There are 3 nested groupings, the coarsest first. Each group lies inside one group of the grouping before and may be the whole of it. The rows also spread widely along 11 directions, which tell nothing about the answers.
In the rows, zero is written as 100.
Some rows, each with its group in each grouping after it:
[115,140,60,130,92,103,104,81,43,84,61,82,136,128,101,43,93,102,104,70,81,102,136,123,92,126,87,96,95,60,93,116] | z190 z761 gapo
[96,133,146,68,71,88,73,79,65,120,104,141,70,99,75,86,99,97,82,87,72,77,105,131,120,112,101,85,125,81,96,127] | z190 z814 Nofuz
[101,104,110,113,64,106,115,88,111,82,113,129,111,144,76,121,90,96,108,97,124,89,79,79,110,124,75,88,121,91,66,119] | z190 z814 zosu
[127,93,70,117,77,91,104,122,60,73,111,85,111,97,79,141,65,99,109,81,60,122,87,131,95,88,101,62,95,65,127,128] | z378 z119 vigu
[105,122,101,95,88,92,101,98,84,100,88,102,83,90,99,132,124,102,85,66,77,107,87,129,83,115,102,99,104,63,101,124] | z378 z996 Lobul
[121,97,77,134,55,86,89,87,107,89,46,113,105,77,85,120,113,100,83,89,111,116,108,140,121,105,61,90,94,56,88,91] | z190 z949 paro
[94,134,84,77,112,110,92,73,95,125,77,75,67,115,145,119,157,86,74,87,93,93,89,103,121,115,102,136,118,87,50,117] | z190 z814 zaniz
[99,115,91,105,107,88,112,96,98,83,63,79,118,106,80,145,131,105,85,49,82,123,68,122,49,99,92,112,111,61,73,151] | z190 z26 Toso
[125,92,73,99,39,108,99,100,86,95,122,124,74,120,97,121,89,79,95,100,110,95,102,96,151,116,84,81,103,98,109,74] | z190 z26 fom
[115,109,110,122,126,108,101,89,88,112,101,112,94,118,123,103,119,81,119,111,85,108,96,106,114,126,112,93,137,106,71,135] | z190 z814 zaniz
[111,113,115,161,75,89,108,104,101,87,74,145,102,56,66,129,144,129,93,113,89,87,100,136,105,126,94,79,93,19,102,138] | z378 z996 Lobul
[108,119,123,109,71,103,90,97,75,94,97,127,128,123,66,69,87,107,106,100,103,95,90,98,114,97,94,91,120,100,99,126] | z190 z26 Toso
[108,113,103,125,75,95,87,96,72,96,142,118,85,99,97,133,107,84,107,108,71,81,99,111,131,121,120,81,104,80,104,110] | z190 z949 paro
[107,128,105,137,78,97,77,98,86,92,108,98,114,87,107,115,136,108,103,118,106,90,91,94,138,102,107,112,92,75,101,102] | z378 z119 vigu
[137,112,59,131,97,120,109,120,70,95,60,82,129,108,121,66,114,109,106,109,100,121,92,99,130,97,98,106,102,90,109,111] | z378 z996 Lobul
[97,135,126,120,88,93,72,75,90,108,95,119,92,90,104,103,153,94,94,103,99,86,104,107,121,120,111,119,108,83,85,106] | z190 z26 Toso
[108,120,144,114,86,102,72,97,85,118,102,140,100,91,85,87,130,107,100,135,96,82,85,100,148,96,118,102,126,102,98,128] | z190 z26 Toso
[112,117,128,82,93,92,53,86,83,135,71,117,71,74,107,98,125,95,80,121,82,96,93,132,156,82,104,101,125,96,89,118] | z190 z814 zosu
[127,104,56,85,72,109,96,117,56,90,86,71,126,132,93,78,70,91,96,76,92,118,77,96,123,71,92,98,103,107,114,103] | z190 z761 gapo
[116,97,98,105,50,88,81,102,90,83,100,111,114,102,73,116,77,91,99,81,109,111,87,107,117,89,80,85,98,88,108,90] | z190 z814 zaniz
[92,135,115,98,65,120,107,72,72,113,132,153,66,137,91,85,104,104,91,125,90,39,120,96,150,148,95,81,121,70,70,126] | z190 z814 zaniz
[125,100,139,123,108,96,74,98,86,102,94,125,126,113,93,81,73,94,134,113,96,132,93,118,111,98,98,75,141,129,97,133] | z378 z119 vigu
[114,117,102,99,78,103,89,98,97,102,56,101,129,111,88,80,127,109,84,90,123,115,72,96,118,84,83,122,113,98,85,113] | z190 z26 fom
[126,117,112,128,78,86,84,112,63,93,83,116,128,83,80,71,122,99,103,90,92,114,92,113,113,97,113,100,102,86,129,109] | z190 z26 Toso

New rows, each followed by its group in each grouping:
[104,126,109,121,76,94,95,96,88,98,84,121,91,78,90,119,134,116,86,98,89,88,98,123,111,117,98,98,96,49,100,121] | z378 z996 Lobul
[146,86,66,98,50,102,133,136,73,67,85,102,154,150,69,60,50,83,108,43,121,151,66,85,95,93,69,83,110,123,124,93] | z190 z949 paro
[106,127,96,101,54,116,113,91,69,98,132,135,75,132,98,92,91,99,98,100,94,67,115,98,131,144,94,79,106,77,102,106] | z378 z996 Lobul
[99,112,103,101,92,113,97,93,99,94,117,94,98,133,109,132,95,96,111,96,99,100,76,90,103,109,100,100,121,107,78,121] | z378 z996 Lobul
[97,117,92,153,76,81,75,88,90,67,94,87,139,88,74,137,108,106,111,91,94,92,98,115,93,99,96,99,80,51,93,112] | z190 z761 gapo
[90,123,120,96,63,110,111,80,102,94,157,131,67,139,100,145,105,93,101,99,108,68,91,81,120,143,94,91,119,87,73,113] | z378 z119 vigu
[109,107,94,106,84,97,87,80,81,92,117,100,96,126,107,117,81,71,115,78,93,110,106,110,100,123,93,86,112,100,85,99] | z190 z814 zaniz
[107,137,124,129,74,112,130,117,70,95,126,145,104,106,70,91,143,134,92,130,89,54,82,84,134,126,115,92,107,46,104,155] | z378 z119 vigu
[110,96,94,109,56,89,87,118,95,86,125,99,101,87,78,161,110,96,92,98,92,93,57,98,133,78,109,95,96,83,111,105] | z190 z949 paro
[112,102,100,124,81,98,95,96,96,105,124,124,67,87,104,154,146,86,98,115,87,85,91,105,135,127,117,95,106,76,96,108] | z190 z26 fom
[112,95,83,142,66,93,102,84,106,77,94,114,98,104,84,148,100,88,107,87,102,109,109,119,98,127,79,78,100,66,85,100] | z190 z26 Toso
[105,137,89,79,59,120,72,80,70,113,110,92,85,133,128,72,98,100,87,115,112,76,107,81,169,99,89,116,107,110,89,83] | z378 z119 vigu
[118,114,84,126,52,98,114,94,90,92,79,136,87,97,78,99,127,102,82,92,108,84,112,116,128,136,80,90,95,44,95,101] | z190 z761 gapo
[114,109,93,114,76,96,73,86,84,93,102,95,110,112,110,100,94,79,110,91,107,109,102,102,124,103,93,99,103,103,94,83] | z190 z814 zaniz
[96,134,79,123,80,96,90,78,77,87,72,84,114,103,94,111,121,109,84,81,83,86,108,123,104,110,87,105,92,49,75,119] | z190 z949 paro
[111,107,73,84,83,101,72,96,75,89,92,55,127,131,111,102,70,80,102,69,97,124,78,96,107,71,90,108,105,119,91,97] | z190 z814 zaniz
[102,137,117,105,61,93,81,89,60,93,119,115,107,105,85,82,115,93,96,79,96,85,103,98,113,114,109,107,97,86,117,95] | z190 z26 Toso
[118,111,80,104,82,99,84,90,86,89,104,77,106,122,134,105,92,69,114,59,114,135,97,99,95,116,93,110,101,120,105,69] | z378 z996 Lobul
[122,110,90,128,65,96,94,109,88,93,89,111,113,89,92,102,128,100,92,103,107,101,84,101,138,101,99,106,97,80,107,96] | z190 z949 paro
[99,144,128,132,63,82,76,74,81,90,96,124,105,84,87,91,130,111,93,91,104,83,121,120,108,130,91,102,91,50,100,100] | z378 z119 vigu
[128,107,122,78,88,106,106,135,63,111,96,130,120,121,64,57,90,105,98,104,87,103,55,94,132,76,112,88,137,116,118,148] | z190 z761 gapo
[114,109,91,129,91,106,94,91,88,101,60,108,116,100,88,93,120,114,95,115,94,99,98,116,123,99,86,97,114,74,78,131] | z190 z26 fom
[124,94,106,99,68,84,96,110,81,88,131,116,96,108,81,131,96,69,108,58,91,127,78,107,91,114,109,84,109,106,126,96] | z190 z26 fom
[100,100,147,83,48,98,78,89,115,121,86,168,70,91,56,115,101,113,74,129,113,73,80,116,157,87,72,78,131,81,74,125] | z190 z814 zaniz
[96,132,122,109,55,97,100,82,89,97,79,145,107,112,58,79,114,117,81,96,111,69,102,109,117,119,75,96,110,56,79,123] | z190 z761 gapo
[108,114,70,86,71,106,97,91,71,104,84,98,78,108,97,112,96,100,75,91,77,87,101,123,130,102,86,88,104,61,85,118] | z190 z814 zaniz
[117,114,74,127,70,121,78,82,80,99,92,103,98,121,125,80,79,97,114,130,107,92,126,104,155,116,83,87,104,100,91,84] | z378 z996 Lobul
[110,105,81,134,81,111,88,102,93,95,72,96,121,98,88,111,112,120,95,135,100,85,85,102,149,78,87,97,101,66,76,126] | z190 z814 zaniz
[111,126,69,136,72,112,139,80,85,68,104,105,127,161,103,84,101,85,110,63,119,100,111,81,85,162,75,101,105,84,70,100] | z190 z949 paro
[108,128,97,117,94,92,94,87,70,89,96,91,122,115,100,95,110,88,103,65,85,109,98,113,88,117,103,104,108,86,92,116] | z190 z949 paro
[142,87,106,137,66,85,98,111,90,77,112,130,129,108,86,89,96,65,130,67,126,149,93,97,96,127,95,84,108,121,134,73] | z190 z26 fom
[107,96,121,144,81,92,82,103,115,95,80,128,116,76,70,133,124,116,101,137,106,92,76,112,133,88,93,88,110,66,80,133] | z190 z814 zaniz
[108,121,76,128,55,90,64,84,68,84,73,88,127,91,83,94,100,109,91,94,97,91,116,121,124,87,82,99,78,60,105,90] | z190 z26 fom
[98,127,134,142,85,80,44,68,99,111,94,121,88,53,109,121,156,92,100,124,100,84,114,126,139,114,109,111,96,66,87,92] | z190 z814 zaniz
[112,128,79,99,34,96,99,104,74,92,54,111,117,92,61,79,114,126,57,83,103,86,90,117,138,85,71,105,86,43,103,107] | z190 z949 paro
[114,107,92,83,39,89,86,104,77,93,127,113,77,95,88,129,100,77,83,73,100,96,85,102,131,104,99,93,91,81,123,75] | z190 z814 zaniz
[137,103,86,101,53,91,98,112,57,93,108,123,99,108,89,78,80,76,100,71,90,119,103,118,126,114,95,77,106,100,137,83] | z190 z949 paro
[149,96,96,142,88,85,73,124,49,104,92,117,107,55,95,80,121,88,113,112,67,123,105,135,140,93,129,78,99,84,156,101] | z190 z26 fom
[116,101,74,147,63,105,79,78,102,83,95,97,116,115,108,114,101,88,117,115,123,102,115,94,136,115,78,98,96,93,84,75] | z190 z26 fom
[110,129,90,52,88,92,94,101,60,112,81,85,80,106,106,100,124,85,66,51,72,110,75,118,102,95,108,116,112,84,102,119] | z190 z814 zosu
[111,114,78,125,83,116,111,76,110,107,58,116,89,116,109,102,142,107,84,114,118,91,106,104,134,130,72,108,116,72,57,114] | z190 z26 fom
[105,120,139,98,64,102,77,83,109,110,110,138,85,108,103,100,114,92,101,107,125,94,91,93,134,120,91,104,118,113,91,89] | z378 z996 Lobul
[97,156,132,101,84,83,76,66,55,108,115,122,83,102,112,71,140,77,94,69,85,81,125,114,103,151,117,111,106,74,101,95] | z190 z814 zosu
[90,130,102,92,70,100,72,80,71,96,118,96,91,113,95,124,75,101,99,90,75,79,105,121,105,105,94,86,98,76,94,112] | z378 z996 Lobul
[106,98,91,78,88,106,108,99,108,100,93,91,98,135,95,141,93,87,91,77,97,114,57,100,105,90,85,101,132,112,64,129] | z190 z949 paro
[132,96,84,113,61,100,81,114,84,98,108,104,89,85,115,115,105,83,104,98,106,118,90,105,140,100,102,93,94,100,132,70] | z378 z996 Lobul
[111,119,98,88,79,100,93,82,68,103,83,110,94,125,95,79,80,87,96,76,89,103,109,119,109,116,83,88,118,91,88,114] | z190 z814 Nofuz
[119,82,102,113,84,79,81,103,118,98,101,105,80,69,100,179,137,73,96,81,95,132,68,122,103,98,108,100,108,92,104,100] | z190 z26 fom
[109,106,90,114,79,109,119,96,107,89,129,107,96,136,113,131,123,77,109,89,124,97,77,67,117,133,97,110,112,102,74,97] | z190 z814 zaniz
[113,109,104,123,106,94,92,101,82,81,88,81,150,121,91,95,89,93,120,76,98,129,78,102,79,93,97,100,114,102,87,127] | z190 z814 zaniz
[121,123,100,101,90,109,78,91,69,115,74,107,98,107,118,62,98,96,101,102,93,111,110,117,130,105,95,97,116,105,103,103] | z378 z996 Lobul
[113,120,104,121,99,100,91,90,100,112,56,110,104,95,106,96,143,103,88,104,101,105,89,116,125,107,94,111,121,84,69,125] | z190 z949 paro
[100,123,102,110,65,105,111,98,88,85,98,119,111,117,72,106,121,113,86,94,105,79,81,89,115,108,93,105,103,69,89,126] | z190 z26 Toso
[127,111,76,83,103,97,103,94,80,103,62,80,108,128,116,82,104,73,96,48,100,143,89,115,85,109,88,111,123,111,89,107] | z190 z761 gapo
[121,93,83,132,86,110,95,95,87,89,138,101,104,134,113,124,93,72,132,109,102,106,96,82,125,122,109,87,113,121,96,94] | z190 z26 fom
[106,137,99,114,104,97,96,81,64,96,87,94,106,113,108,86,130,90,100,67,79,105,111,118,82,128,109,111,110,79,92,121] | z190 z26 Toso
[119,118,115,74,83,101,84,104,67,116,99,116,91,114,99,76,103,88,93,95,90,104,79,100,137,93,107,100,128,114,103,116] | z190 z814 zosu
[104,129,112,124,65,107,91,86,97,94,93,121,111,111,100,84,120,110,99,105,125,87,100,90,125,123,86,109,103,83,89,97] | z378 z996 Lobul
[118,99,86,123,103,96,107,102,90,96,125,97,84,100,115,156,139,74,109,87,80,113,80,104,101,125,123,99,110,91,99,115] | z190 z26 fom
[101,137,147,157,106,90,87,61,90,98,125,142,91,101,115,103,135,85,131,103,96,93,133,117,94,174,110,90,121,79,80,115] | z378 z119 vigu
[102,131,115,91,88,99,83,67,64,114,98,125,79,125,101,80,85,86,98,86,70,88,125,134,114,131,94,79,132,94,79,122] | z190 z949 paro
[115,102,102,120,56,81,112,109,85,78,90,130,109,86,54,121,102,103,88,70,91,105,89,126,91,111,85,75,94,44,111,121] | z190 z814 zaniz
[128,100,77,140,78,118,103,74,98,110,61,137,84,115,118,72,103,90,106,132,116,98,138,117,157,142,66,78,120,81,67,98] | z190 z814 zaniz
[127,86,96,123,107,96,125,118,88,87,110,117,107,116,85,132,99,80,123,80,80,127,72,111,85,121,110,75,127,95,101,141] | z190 z761 gapo
[116,121,85,148,82,104,98,87,65,77,128,103,115,124,110,99,85,92,130,103,90,97,124,101,112,137,99,78,99,81,103,104] | z378 z119 vigu
[114,111,98,113,57,102,72,101,89,95,71,103,123,96,87,87,91,117,95,109,116,103,89,107,136,76,77,99,97,89,105,96] | z378 z996 Lobul
[114,125,106,133,115,85,85,93,72,103,52,97,106,65,95,106,133,118,91,92,62,116,107,157,90,105,103,91,107,43,95,149] | z378 z119 vigu
[104,110,86,99,63,105,93,116,83,80,125,77,131,126,88,120,99,97,99,90,111,94,55,67,126,75,102,116,94,100,102,103] | z190 z814 zaniz
[83,129,120,130,79,93,103,75,118,89,113,122,88,100,93,156,164,102,89,102,111,66,85,91,107,140,100,117,101,48,58,122] | z190 z814 zosu
[118,94,90,72,84,84,59,84,93,123,45,90,68,77,108,127,99,81,75,81,84,130,95,152,125,76,79,96,118,92,86,102] | z190 z814 Nofuz
[125,85,116,130,65,95,74,105,92,86,94,127,136,107,66,96,61,98,124,125,110,113,85,102,136,79,82,68,118,108,104,110] | z190 z814 zosu
[103,131,113,131,112,98,67,81,77,101,98,87,124,106,113,96,130,94,115,105,89,102,98,103,109,108,117,115,113,100,86,119] | z190 z26 fom
[108,107,93,112,59,106,76,72,88,87,83,107,128,139,80,82,58,98,108,97,118,104,112,104,117,98,62,85,111,105,79,95] | z190 z26 fom
[122,89,92,114,72,113,99,115,94,88,113,110,112,123,91,115,69,100,119,114,104,110,76,93,127,93,91,77,114,109,106,112] | z378 z996 Lobul
[113,128,107,147,105,91,92,76,93,88,66,104,122,98,115,88,126,93,117,70,104,127,119,126,68,143,89,106,104,77,86,107] | z378 z996 Lobul
[101,112,93,117,78,99,109,108,104,89,117,100,89,89,98,167,144,105,91,91,95,90,65,98,103,114,109,108,92,59,96,119] | z378 z996 Lobul
[105,132,114,115,77,111,93,86,83,104,120,121,94,120,110,93,120,106,102,119,107,75,101,86,141,126,101,103,112,88,86,112] | z378 z119 vigu
[82,142,110,96,48,103,84,78,87,89,103,107,117,125,74,95,111,117,77,91,118,58,88,83,125,101,79,117,93,65,72,107] | z190 z814 zaniz
[112,110,77,142,57,103,85,96,67,80,109,104,118,106,86,100,84,104,110,124,94,76,113,104,145,104,90,78,86,63,100,100] | z190 z814 zaniz
[99,118,81,102,76,105,113,115,98,80,91,75,122,112,87,140,123,118,82,76,105,100,51,87,92,86,92,120,90,68,91,127] | z378 z996 Lobul
[100,141,128,111,65,90,83,82,77,103,107,135,97,99,84,80,137,96,90,92,106,72,105,101,126,128,106,110,101,72,99,100] | z190 z761 gapo
[117,127,139,142,92,83,81,96,78,98,108,131,107,75,95,95,137,100,112,105,92,104,104,118,110,126,117,94,107,75,116,116] | z378 z119 vigu
[113,138,94,102,43,99,85,74,75,111,46,130,83,87,96,53,122,119,61,99,113,84,135,132,151,121,59,100,94,45,95,88] | z378 z119 vigu
[116,116,87,145,82,95,101,79,82,94,104,122,76,91,112,122,139,81,106,97,86,93,130,121,115,154,106,91,99,58,95,98] | z190 z26 Toso
[130,99,104,112,67,94,93,119,87,94,119,115,99,93,96,119,111,92,104,97,106,117,74,97,132,99,106,93,105,99,126,95] | z378 z119 vigu
[112,109,86,61,52,105,97,123,73,98,106,93,102,115,73,116,101,103,72,86,95,96,48,83,136,57,102,110,105,101,115,112] | z190 z26 Toso
